The rows are grouped in 3 different ways at once. Each group adds its own fixed numbers to the row, and there is some noise. The rows also spread widely along 10 directions, which tell nothing about the answers.
Known rows, each followed by its group in each grouping:
[ 15  -2 -23   3  -8   0  -8  31 -11   5  38 -27 -26  59  -1  -7  23  46
  28   2   6  21 -14 -14  33  -4  46 -18   9 -27 -12]
fev U J786
[  8 -21  11  -9   3 -14 -15   2 -14  -6 -28  28  10 -38   1  -9 -13 -26
  16   8  33  28 -16 -10 -12   3 -17 -17  15   9   7]
zegub W J497
[ 19  -6 -16   2 -24   6  27 -23   5 -13  -3  27  15 -12  -9 -47 -32  31
 -10  10 -19  54 -31 -25  46  19  -2 -25   1 -54 -29]
dide W J725
[ 29  -5  -8 -23  11  -7 -16  49 -20 -12  -2  14 -14 -20  22  10  24  -1
  33   5  37 -19  -3  28   3  -6  -2 -14  37  -7  -5]
zopo C J786
[ 18 -14  10   3  28  -8 -22  -7 -44  16 -10  -3   3 -16 -26  17   4  -9
  -3  -6  23  12  10  -1 -30  -7 -24 -30 -24  30 -10]
fev U J497
[ 14  -9 -22 -17  17 -24  -8  12  24 -27   6  49  -7  -3  21  -8  -9 -18
  37  -9 -22  27  -6  22   9 -16 -23  -9  -7 -15  -6]
zegub J J725
[ 12   4  11   2   4 -10 -12 -19   9  11 -20 -10   8   3  -3 -19   3  52
  -3  17 -33  36   5 -19   7   9  10   4 -21 -41 -23]
Zaku C J725
[ -7  -9 -15  13  15 -30  14 -12  16  -8  10  27 -22  33 -17  22  -7 -53
   5 -38 -10  -5 -19  16 -13 -21  -8 -15  -7  22   1]
zopo G J786
[  4 -11  -4   8   6 -32   4  -2  10  12  -1   0 -24  28 -43   4  -6  38
  34  -1  -8  16 -10  -9 -10 -21  10 -22  10 -18 -15]
Zaku J J725
[  5  -6  20  11  13  -9 -28 -25  -6  17   5 -14  11   9  -1 -13   0  -3
 -17   5 -14  46   3 -24   2   7   0 -11 -54  10   0]
dide G J725
[  7   9   5 -17  27  23 -35  41 -21 -25   1 -18 -16  11   9 -10   7  15
  31  18  -7  24  37  38   5 -42 -17 -30 -17  28  30]
dide W J786
[-13  29  -5   4  13  -7  12 -10  31 -22 -33   8 -33  44  -3  21   5  18
   5 -23 -78 -30  25  50  -6 -45 -20   3  -1  -5  17]
Zaku J J786
[ -1   8   5  11   2 -13  17 -32 -10   3 -55  16 -12  -6 -31  22 -11   1
 -13 -22 -26 -31   0  18 -27 -37 -44 -20  11  10   3]
zopo J J786
[ 21  -1 -20 -16  21   2 -18  42 -18 -20  15   8 -19   7   7   1  14  18
  39   1   6  11   9  28  10 -20  -4 -23  11  -7  -6]
fev U J786
[  7   4  18  12   0 -14  27 -24 -24   9 -55  23  -5 -35 -59  18  -9   3
 -18  -7   7 -43  -2   0 -26  -4 -39 -29  24   9  -1]
zopo J J725
[ 11   7  19  -3  11 -11 -23  29  -6  15   7 -32 -27  44   1  36  58  29
   8  -3   0 -31  25  21  -3  15  23  -3  -5  15   0]
fev W J497
[  7 -25  -8   2  14 -42  -5  14   1   9  -5  22 -23  14  -6  44   5 -48
  31 -42  28 -14 -20  24 -42 -21 -13 -21  29  28 -10]
fev W J786
[ -1  -7   1 -14  18 -11 -15  35  11 -25  13   4 -23  23 -16 -22  16  25
  52  27  -8  24  11   2  18  -7  27   5  -8  -4  18]
zopo J J786
[  7 -14  -9 -11  50 -25  -4   6  15 -19  15  24 -19  20 -43   4  14  18
  36  -8 -26  10  19  24 -12   0  -4   0 -29  -4 -26]
zegub U J786
[-11  21  -9  16 -28  19  12 -22  -3 -15 -33   5  -5  18  20 -13 -20 -25
 -30 -13 -33  11 -13  -7  24 -30 -10 -16   1   0  38]
fev J J786
[  6  -1  -8 -13  -7 -17  10  20  19 -27 -23  46 -12 -11  34  16  -6 -46
  21 -18   7 -13 -21  32  -5  -3  -7  -6  46  -2  15]
Zaku W J497
[ 42 -15   2 -18  21  -6  -6  17 -27  -6   1  24   5 -36 -24   8  11  24
  11   3  26  -2   6  17   3  15 -34 -34   4  -8 -45]
zegub W J497
[ 18  -8  -3   9 -15  -9   2 -16  -9  14  29 -13  -5  39  16   4  13 -14
 -25 -15   6  11 -25 -26  27  15  22 -12 -28   3 -10]
zopo J J497
[-12   6  12   6   4 -16   4 -22  11 -13 -53  49   7 -41  -2   1 -27 -52
  -9  -9 -12   5  -8   8 -22  -8 -34  -8  13   9  24]
Zaku G J725
[ 15  16   8  -9  27  19  -9  13 -11 -27  10   5  -4  -5 -29 -27  16  39
  -4  25 -33  19  45  11  35  14 -18 -21 -55  -4  -1]
fev J J725
[ 23 -15 -14   5  10 -26   0 -12  -3   6   9  37   5 -14 -11   7 -10 -20
  -5 -23   2  20 -20  -1   1   5 -27 -29  -8 -12 -37]
fev G J725
[ -2  -4  19  10   5 -11 -22 -17 -14  18 -18 -15   4   5  22   4   1 -52
 -19  -3  12  21  -4 -16 -22  -8   1 -11 -28  35  28]
zopo C J725
[-26  -8  -6  11  14 -31  22  -7  38 -14   3  22 -35  51 -35  17   1 -39
  23 -26 -25  -9  -7  19  -6 -11  13  -1  -7  15  27]
dide J J497

New rows, each followed by its group in each grouping:
[ 13  -2  -2 -14 -15  -7  16  35   1 -23 -13  30 -16 -11   7   2  10  -6
  24   7  28 -23 -20  16  19  17  12 -11  57 -13   8]
zopo W J497
[ -5  19 -33   7 -23   9  11   8  16 -22   8   4 -24  51  26 -17 -16   4
   9  -9 -42  27 -11   7  42 -39   6 -25   4 -21  27]
fev J J725
[ 14  22  -8   5 -23  27  12   2 -24 -13 -19  15   5 -21   4 -21 -16  13
 -25   9  -2   5  -8  -8  40  -9 -27 -39  21 -22   7]
zegub G J725
[ 12  -6  -3 -20   5 -18  -6  35  11 -23 -12  27 -15  -4  21   4  16  -1
  39   2   8  -8  -7  27   2  -1   6   3  38  -7   4]
zopo W J786
[  7  15   8  -4   0  -6   6  12  -3  -4 -46   5 -21   2   1  33  17  23
   7 -17 -17 -50  12  46 -15 -21 -26 -13  46  -4   1]
dide W J786
[ -4  33   7  13 -23  10   4 -21   9   7 -40 -27 -17  46   8  10  22  64
 -24  -2 -68 -23  14   6  26 -14   5   5   2 -32   8]
fev J J497
[-16  -6  24   7  24 -38  -6 -24  24   5 -35  15 -14  10 -22  26   6 -27
  10 -16 -22 -10   6   9 -39  -5  -6  15 -17  23  14]
Zaku J J497
[ 13   8  17   7 -23  24  -8 -13 -31  -3 -15 -12  16  -6  47 -14  -2 -42
 -44  -2  15  18 -12 -23  18   8   0 -15 -17  27  26]
zopo W J786
[ -1 -11  12  17 -13 -19   3 -35   2  20 -31  -3   6   4 -18 -13 -26  13
  -3   3 -11  44 -19 -31 -15  -9   3 -15   0 -11  -5]
Zaku W J725
[ 16   5  14   2  34  -2  -9   1 -16  -7   1  15  -1 -12 -35  11  23   1
 -19 -10 -13 -15  30  21   2  16 -30 -14 -39  15 -21]
fev G J786
[ -2  -2 -14  16 -11 -16   3 -41   3  12 -23 -14 -15  40 -20  -4 -31  46
   9 -10 -51  35 -15  -7  -3 -63 -14 -24  -5 -21  -8]
zopo J J497
[-11  -4  23  -9   4  -3 -18  18  -1 -11 -41   3  -7 -20 -27 -30   5  44
  41  40   0  19   7 -11   6  -5  12   4  23 -17  30]
dide J J786
[  8  16   3  -1 -21  19  -1 -20  -4  -9 -40  -4   8  -1   7 -29 -14  63
 -13  20 -45  30   5  -7  31 -15 -13 -11   6 -39  -2]
zegub W J497
[ 17 -21   4  10 -18 -14   9 -30  -7  15  -2  10  11  -5 -17 -17  -7  11
 -14  -1   9  26 -36 -40  23  29  10 -12  -6 -28 -25]
dide J J497
[ 26 -10  12  -5  25  -6 -17 -16 -35  -1 -24  17  13 -43  -6   6  -6 -20
 -14  -6   5   6  10   8 -20 -18 -54 -23 -29  29 -11]
zopo J J786
[ -9  -2   2   8  -9 -22  22  -4  16  -5 -25  26 -15   3 -46  -8  -3  18
  17   5 -11  -1 -12 -15   9  13   9  -8  23 -25   5]
fev J J725
[ -1   3 -11   9 -17   4  15  -6  -3 -14 -21  28   2  -8  20  -7 -10 -54
 -22 -18   6   3 -27  -6  15   6  -2 -11  13  -9  13]
fev C J786
[ -9  15  11 -16  15  -2   0  25  10 -43 -39  35 -20 -16  -2   0  10 -17
  26   8 -17 -30  21  40  -2 -15 -17   6  20  15  44]
zopo J J786
[  3 -29  18   3  22 -54  -7 -19  25  15  -2  32  -2   0 -24  14  13 -33
  16 -15   6   8 -12 -19 -25  32   4  11 -25   9 -12]
zegub J J725
[-31 -21  -9  12  -5 -35  12   7  41  -9   7  11 -31  53 -49 -24 -16   4
  57   8 -11  53 -21 -22   3  -6  47  -6  13 -13  22]
fev W J725
[ -6 -16   7  -3  24 -20   8  15  14 -16  15  22 -22  21 -32   9  13 -37
  24  -9   9   1   2  19  -4  21  12  -9 -13  25  10]
dide W J497
[  2  22  -5   4  -6  14  11 -13   3 -18 -34   4  -9   9 -24 -17  -3  68
  -7   8 -63   4  17   9  31 -20 -19  -9  -2 -40  -5]
fev J J786
[ 25  -6   8   6  12 -24  11  -3 -22  27  -4 -11 -15  12 -63  22  29  62
   6   3  12 -28   2 -10 -12  22  11 -21  10 -17 -40]
zopo U J725
[ -8  27   3   0  -2   9  10  42 -13 -13 -29  -2 -40  15 -15  22  16   5
  20   4   7 -57  18  40   2 -30 -10 -33  51  19  52]
dide J J725
[ 18   3  11  11 -15 -17 -22   2 -24  35 -18  -9  -7   6  35  49  32 -23
 -23 -30  27 -39 -16   3 -12   4  -6 -15  25  15  -3]
fev G J497
[ -1 -13   6 -18  11 -11 -15   9  -2 -21 -39  35   6 -42  -2 -20 -13   3
  43  23  10  27  -9   6  -8   2  -4  -1  30 -18  18]
dide U J497
[  3  24  32   3  -9  15 -18   2 -18   4 -43  -4   5 -18  18   8  28   9
 -30  13   0 -30  15   0  15  16  -8   1  12   4  26]
zegub G J497
[ 11  -2  10   9   7  10 -39 -22 -25  22   5 -51   3  42  12 -10  -1  34
 -12   1 -22  60  14 -21  -3 -45  -8 -25 -54  18  -4]
zegub W J786
[-13  13  26  -3 -10   6  -3 -11   3 -20 -65  34  16 -42  28 -14 -14 -52
 -20   8  -5   5   1  -2  -6  10 -22   4  10  17  48]
zegub W J725
[  7  14  25 -14  27  -8  -8  17  -8 -15 -40   8 -18 -10 -11  34  28   3
   8  -1 -10 -49  36  53 -28  -8 -30  -6  10  31  13]
zopo W J497
[ 20  31  16  -8 -16  23 -10  20 -33  -3 -43 -15  -7 -19  12  -2  20  52
 -11  26  -3 -30  20   9  18 -11 -17 -23  28  -7  24]
zopo J J725
[ -8  11 -15  -5  16   1 -20  10   8 -26   5  -4 -24  49  51   4   2 -42
  18 -19 -34  19   9  34  -5 -49   5  -2 -21  28  43]
zopo U J786
[ -7  -9  30   1 -15 -24 -17  -3  12  12 -30  -1   2  -1   4 -19  15  14
  18  29   7  16 -15 -41   3  29  40  22   9 -12  26]
zopo J J725
[ 22  -9  -7   7 -16  -6 -12   4  -3  14  49 -15  -5  44  32 -13  14 -13
  -9  -5  14  36 -25 -40  39  16  35 -15 -31  -3  -3]
zegub J J725
[ 36  11  14 -26  21  11 -38  36 -23 -14  -7   1   4 -33  29  -7  21  30
  16  27   3   8  34  23   8  -4 -25 -16 -15   2   1]
Zaku J J725
[-17   5   7   3 -12 -20  -8  16  30  -3 -27  -3 -24  39  14   9  22  14
  30  -2 -22  -4  -4   6   0  -1  35  22  32 -15  24]
fev W J786
[-10 -14  -6  12   9 -25  20   7   3   1   2   1 -38  35 -84   8 -10  32
  42   2   7   3  -9  -3  -7 -27  13 -31  22  -3   1]
Zaku J J497
[ 28 -36  19   6   7 -40 -19 -27 -18  38  -5   7  18 -13   0  25  10 -30
 -14 -27  33  18 -25 -24 -30  30 -10 -11 -22  15 -42]
fev W J497
[ -4  -7  -4   7   3 -43  14 -13  30   3  -9  22 -29  40  -5  38  15 -25
  10 -35 -20 -34 -18  18 -14  -2   7   7   9   6  -1]
zopo J J497
[ -7 -12   7   2  20 -29 -26  29  -4  17 -20 -19 -32  22 -35  23  23  30
  53   4  16  -4   7   9 -32 -29  12  -9  30   1   5]
fev C J786
[ 11   5  12   0 -15  -9 -15  11   9  14  -7 -32 -16  44  17   8  29  57
  13   9 -16   2   1  -2  11   4  37   4  15 -24  -5]
Zaku W J497
[ -6  23  -3  18 -40  33  16 -21  -9 -14 -20  -9   4  24  29 -30 -15 -15
 -46  -4 -28  29 -14 -21  44  -6   8 -17  -8  -6  29]
fev W J786
[  8 -31  -6   3  33 -59  -4 -17  38   6  42  21 -16  50 -15  14  11 -37
  25 -29 -20  27 -11  -3 -16  11  14   5 -59  15 -25]
zopo J J725
[ 10 -19   4  -9  15   0 -34  32 -12 -12  34  -5   0   9   2 -33   1 -13
  30  25  25  72   7 -17  15   5  16 -26 -38  20  13]
fev W J725
[  7 -20  -8   6  20 -27   5 -30  17  -5  18  24  -1  23  -9   7 -11 -49
 -10 -36 -24  37  -9   6  -7   4 -15 -14 -55  18 -20]
fev W J497
[ -2  -4  -7  13 -30  -6 -10  -3 -15  22 -21 -20  -9  27  34   5  -6  -7
   8 -12  18  13 -40 -24  -4 -23  27 -12  43  -8  24]
dide U J786
[ 30 -19   3  -2  -4 -27  -4  -3  -1  15  24   5  -1  20  35  26  28 -36
 -14 -29  24  -7 -27  -3   3  35  17  -3 -12  12 -30]
zopo W J497
[-13  -5  -4  19   8 -20  10 -25  26   6  26   3 -13  57   3   4   5 -65
 -22 -31 -15  21 -14 -18   5  13  24  -1 -51  15  14]
zegub C J725
[ -7   1  21   1   0  -1 -12  -1 -21   4 -55  -5  -8 -20 -32  -1  -5  35
  18  22   3  -3   7   1 -14 -25 -20 -21  27   2  27]
dide J J497
[ 24 -18  14  -9  21 -23 -21   8 -14   2  -7  36  13 -44  -3  11  16 -25
   2  -4  27  -2  -5   2  -5  36 -19  -9  -4   4 -23]
fev G J497
[  4   7   0  -1 -29 -10  -8  11  20   9 -15 -16 -18  47  36   9  25  43
  13   1 -18  -5 -13  -4  21   0  34  10  36 -33   3]
zegub W J497
[ 14  14  -8  -3 -10   8  31 -22  23 -33 -11  47  14 -12  26 -19  -8 -27
 -37 -17 -44   4  -7  17  39  37 -19  -4 -19 -26 -10]
dide W J725
[ 10  16 -18  20 -13  -4  28  -6  -9   6   4   2 -27  37 -20  21  -3   5
 -19 -25 -11 -27 -13  12  15 -23 -10 -41  18  -4  -8]
zopo G J725
[ 26   2 -17   1   0 -25   4  -7  12   6  10  20 -13  27  28  37  19  -7
 -12 -40 -23 -29 -16  29  10  -1 -12  -8   4 -14 -33]
zopo G J497
[ -8   0  -5   1   3  -9 -34  25 -11   7  -4 -23 -26  44  46  22  12 -38
  28 -14  18  10  -8   6 -23 -47  19  -8  19  34  48]
zegub U J786
[ 21 -27  16   9 -11 -27  14 -32 -14  19  -9  18  15 -18 -21   1  -3 -22
 -23 -10  32  12 -38 -33  -3  40   5 -13  -4  -1 -32]
zopo W J497
[ 16  10   7  19 -18   3  17 -44  -1  10  13  -5  12  37  39   4  10 -47
 -74 -30 -27   6 -14 -16  25  36   8  -6 -59  14  -8]
zopo W J725
[ 10 -10  14 -13   1   2 -24  26 -12 -19  -9  14   7 -32  13 -31   1 -11
  24  29  32  34 -10 -23  16  12  15  -1   8  -2  22]
Zaku J J786
[-15 -12   5  -3  56 -32   5   5  23 -17  -4  21 -31  17 -78  12   3   2
  42  -2 -23   2  28  34 -30 -10  -4  -5 -24  10  -3]
Zaku C J497
[  4  -2  14   6  -5   4 -14  25 -25  12  10 -25 -17  21 -26 -12  17  19
  14  25  37  15   0 -34  16   0  26 -29   2  13  27]
zegub J J725
[  6 -26  -8  -5  27 -20  -4  25 -17 -10   5  19 -21  -5 -59   7  -9  -1
  46   1  30  21   3  20 -23 -21 -19 -45  10  20 -10]
fev W J497
[  5   2   8  -7  35  -6 -12  23 -18 -13   3   1 -24   3 -36   7  10  -3
  24  11   4  -5  32  25 -14 -23 -22 -32 -22  40  20]
zopo J J725
[  2  -8  49  -5  13  -9 -37  15  -7  10 -13 -36  -1  11 -15 -18  43  46
  19  42   8  20  22 -28  -1  35  46  24 -23   9  12]
zopo W J786
[-15  11   5   3   9 -12   1  13  25 -23  -1  16 -23  30   5   5  23 -30
   6  -9 -20 -17   4  18  14   7  21  15  -3  13  31]
zopo G J786
[ -8   0   4  -4  23 -23  -9  20  22   0  -8 -13 -35  39 -41   8  21  61
  50  15 -24   2  19  19  -8 -17  24   3  11 -24  -3]
Zaku C J497
[  1   7  48   2   2  10 -21  -8 -34   4 -46  -9  12 -35  -2  -6  20 -19
 -27  20  18 -13  14 -22  -8  20  -5   3 -15  36  39]
zopo J J786
[ -2   0  17   0  -9   3  -3  47 -10   1   0 -30 -29  29 -42 -10  31  65
  40  34  28  -6   6 -10  23  16  49 -11  39 -13  15]
dide W J786
[ -3 -21  11  -9  66 -34  -5   3  21 -23  14  35 -21   9 -76   5  17  -1
  39  -4 -23   7  36  23 -20   3 -17   3 -53  22 -16]
zegub J J786
[  0  -3  -8  -8  -3  17  -9   6   1 -31  -3   7   5   0  10 -53 -31  11
  22  22 -17  74  -7  -7  30 -23   2 -18 -13 -15  18]
dide W J786
[-12  14 -30  10 -24  10  16  16  17 -27  15   5 -29  59  20 -14  -7 -16
  10 -13 -25  18 -19   2  45 -30  23 -15  10 -11  34]
fev J J786
[ -3   1   1 -10  23  -9   3  27   7 -22  -7   9 -32  20 -34  11  11  20
  40   3 -10 -10  22  45  -6 -19  -7 -21  14   9  10]
dide W J497
[ 17  31   4   8   3  30  21 -32 -13 -15  -6   0  12  11  12  -3  21   0
 -71 -18 -51 -21  18  11  38  36 -11  -2 -50  -9 -10]
dide U J786
[-10  -4  -7  22   4 -21  12 -18  -3  10 -27  -2 -29  33 -63  14 -12  29
  15 -16 -23   0  -4  -1 -19 -44 -14 -27  12  -1  -3]
fev J J786
[  2   6  -7   6 -18   0  22  11 -14  -9 -34  20 -15  -5   5  18 -10 -31
  -3 -24  19 -32 -23  23  -5 -21 -19 -31  56   9  18]
dide W J786
[ 12   3   5  -1  13   1  15 -13   6 -24   3  17   0   9 -19 -13   9   5
 -19  -4 -33   5  13  10  21  23  -4   0 -36  -5 -17]
zopo W J786
[-18  -8  20  21  -8 -20 -11 -40   0  33 -54 -22   0  12 -13   4  -8   6
  -5  -4  -8  17 -16 -26 -31 -21   6   3   9  -7  13]
dide C J786
[ -1   8   6   6  30 -19  -3  -9  15   2 -14  -2 -20  29 -28  25  30  16
  -3 -20 -43 -22  27  28 -14   0  -8   6 -26  -6 -17]
fev C J786
[-23  19 -13  12   0  -5  24  -7  41 -28  -8  11 -31  64  -7   2   3  -6
   1 -25 -68  -2  11  29  16 -18   9   5 -10  -6  19]
fev W J786
[ -9 -22  22   9  11 -22  -6 -16   3  14  -4 -11  -6  20 -46  -9   3  12
  13   9   2  36  -5 -22  -8  17  21  -7 -23   7   0]
dide W J497
[ 26   6  -1 -16   4  16 -20  66 -34 -18  10   3 -17 -18   1  -2  21  26
  33  24  47 -11   6  18  23 -12   1 -37  45  -2   7]
Zaku G J786
[ 13  -1  15  -7  31 -20 -17  -9   4  -4 -16  24  -2  -7   8  24  23 -25
  -6 -22 -19 -20  19  22 -19   2 -30   8 -31  21  -7]
zegub J J786
[ 14  19 -17  -2  -3  10  40  -7  24 -42  11  43  -2  10  22  -9  -7 -44
 -34 -24 -41  -3  -2  27  39  23 -12 -13 -24  -9  -5]
Zaku W J725
[ 32  -1   8  -9  27 -16 -20  -6 -13  16 -12   0   3  -6 -13  15  25  59
   5   1 -21  -2  21   8 -13  10 -18  -9 -15 -23 -43]
zegub U J725
[  7 -17  -3  16  -1 -28  14 -13   0  15  31  -2 -15  43 -26   4   4 -26
  -4 -17  13  14 -25 -27   6  11  23 -20 -26  16  -6]
zopo J J725
[  6   3  11   0   6  -4 -16 -27  -1 -16 -21  30  23 -25  46  -9  -9 -63
 -31 -15 -17  21  -6   3   4   3 -26   6 -34  18  12]
zopo G J786
